All groups share one centre, and each spreads out both ways along 5 directions, with some noise.
Known rows, each followed by its group:
[-35.4   4.7  -2.1   8.8  -1.0  14.3  27.3 -30.9  -5.5] | F
[  5.7  27.8 -28.3  -7.5 -15.3 -22.8  43.6  -3.6  15.6] | F
[ 31.9 -11.0  -4.3   2.0 -27.2  33.4  -5.4 -13.5 -18.7] | E
[ -3.9   2.0  17.9  -4.0  -4.1  -5.7  -0.3 -11.5 -11.4] | D
[-31.5 -15.6   0.6  -7.0  33.9   3.4 -13.5  -9.9   2.6] | E
[ -8.3   8.0 -14.0  16.6  27.5 -40.5   0.4  -5.3 -35.0] | G
[  0.9  11.4   5.0  -6.4  -4.8 -13.0   6.2  -0.2   2.1] | E
[  4.4 -17.7  57.2  39.9   3.9   3.8 -22.7  -3.7  -2.6] | G
[ -4.4 -13.0 -36.3 -57.3  -4.5 -10.5  39.4 -10.2   5.4] | G
[  8.0 -36.2 -22.3 -55.8  15.9  12.3 -32.6  28.4 -15.7] | F
[ -7.7 -25.9 -12.4 -34.6  -3.4  26.6   0.4 -35.7 -19.6] | E
[-11.0 -11.2 -39.1 -30.6   9.7   5.7   5.7  -5.8   2.0] | D
[ -0.6   4.1 -13.8  -5.9   6.2 -13.1   6.7  -0.5  -8.5] | G
[-33.7 -12.6  20.4  -6.2  17.1  26.5 -31.1 -38.5 -18.7] | F
[  1.7   3.5 -21.4  -7.3  -4.3   7.8   8.8 -13.5  -7.7] | D
[ -9.8 -24.3   8.8   0.7  20.5  -3.6  -0.1  -8.3   2.9] | F
[ 20.8   1.1 -17.4  -2.4  -5.8  -3.8  -5.1   8.2   5.3] | D
[  8.5   4.1 -17.1   7.9  -0.1   7.6  -1.9  11.2   8.6] | D
[-13.3  15.9   4.4 -18.1  -5.6  14.9 -13.5 -30.0 -14.6] | F
[ -7.7  17.6  -8.3 -10.1  -6.0 -11.6  15.2  -9.8  -1.1] | E
[ -8.7  -6.7  10.4  22.9   6.9 -32.8  41.8 -16.2 -30.7] | G
[ -2.2 -11.7  18.3   6.3   9.7  -3.1 -11.6  -2.8   2.1] | E
[  7.3  17.8   6.8  23.0 -15.3  -9.2  19.3   5.3   7.2] | F
[-13.1  29.7   8.5  14.7   1.8 -28.1   9.0  17.7  15.4] | E
[  3.9   5.9  12.8  13.5  -2.6   3.6 -10.5  -0.2   0.3] | G
[-37.2 -14.8  42.5  39.9  14.4  39.4 -16.4 -33.4 -15.3] | D
[ 19.0 -22.4 -22.0 -14.1   7.9   1.1 -15.7 -21.0 -13.8] | D
[ -1.4   4.8   0.3   2.8   5.7  -3.8 -11.9  -3.8  -5.3] | G

New rows. What belongs after each?
[ -4.7  19.2  17.4 -13.2 -17.8 -10.9  17.2 -13.0 -14.3] | D
[ -3.1  -5.0  16.1  -5.3  12.2 -14.8  -8.9   0.6   4.4] | E
[ 16.2   4.7   5.4  -7.6 -21.2   8.8   1.4   6.0  20.3] | G
[  3.8   7.0 -28.5 -37.8  -9.5   3.3   2.4   8.1  -5.9] | F
[ 10.7   3.7  16.1  -2.6  -7.9   9.2 -25.1   6.5 -10.4] | F
[ -9.2  -8.7 -51.5 -30.2  12.7   6.8  10.7  -5.5   3.3] | D
[ -7.8  32.2 -17.6   1.2  -1.2   6.3 -16.8  -1.0  -7.7] | G
[-11.9  -5.9  11.0 -13.2  -7.3  27.3  -3.5 -12.7   7.4] | G
[  2.4  -4.5  34.8  19.3   0.3  18.7 -31.4  -1.8   9.3] | G
[-23.5  39.1  -0.2 -11.7 -22.0 -14.7  37.2 -13.4  -6.9] | E
[  6.3  11.8  -6.5 -13.0 -13.5  -1.8  -3.6   2.2  -4.0] | F
[ 24.2  13.0 -12.6 -10.1  -6.9  -5.9 -20.9  18.5  11.9] | G
[  4.3  -8.5   2.1 -15.4  -3.8   4.5  -0.7 -13.6 -12.2] | E
[-13.0  -9.9   0.2 -13.2  34.4 -31.2 -13.4  18.8  19.6] | E
[-4.4  0.2 13.9 15.2  1.0 -4.9 -9.1 -4.9 -7.9] | G
[-12.3   1.6  11.3 -37.4  12.1 -39.9  10.4  -6.3   2.1] | E
[-66.0  10.3  -3.4 -36.9  17.8   0.7  35.0 -47.5 -14.8] | E
[  5.6   7.3   2.0   0.2  -2.9   1.8 -13.2   4.9   3.1] | G
[ -0.4  24.6 -12.8   3.9  -8.3   1.1  -5.8   3.1  -3.8] | G
[ 32.3  -1.3 -24.3   8.0  -4.3   3.8 -13.3   1.0  -4.8] | D
[ 12.8 -49.1 -11.4 -57.5  13.5 -20.4  17.7  -2.9  14.2] | G
[  7.8  -2.3  -7.6 -23.0  -6.2  -0.6  -6.2  -1.4   7.9] | G
[ 17.5 -11.2  17.7 -19.7  -5.2  -9.7  -6.6 -13.4  -6.0] | E
[ -0.2   2.7  11.5  -3.9   1.3 -15.5  -0.2  -0.7   2.1] | E
[ -5.2   6.1   9.7  -3.9 -19.1  23.8   5.7 -11.3  13.0] | G
[ 29.2   3.2  -6.6 -10.2 -20.5  -3.8   2.8   4.7  -5.1] | E
[  4.6 -16.7  31.5  22.9  16.4 -10.4 -11.7 -10.1   5.6] | F
[  6.7  -9.4   8.8   6.1  14.3  -9.5 -19.7  -1.0  -8.3] | G
[-27.5  13.9 -12.2 -27.0  -6.3  17.9  -0.3 -30.4 -15.6] | F
[-12.6 -13.8  17.1   9.6   3.1  24.5 -10.8 -24.4 -14.9] | E
[-32.2  23.7  -4.2  -8.6 -12.0  10.4  30.6 -20.7  -6.3] | D
[ -2.2 -19.8  -5.1 -20.3   9.4  -9.3  12.8  -7.3  -3.3] | G
[ -5.0 -10.9  -4.2   6.2  16.3 -12.4  21.8   4.9   8.8] | F
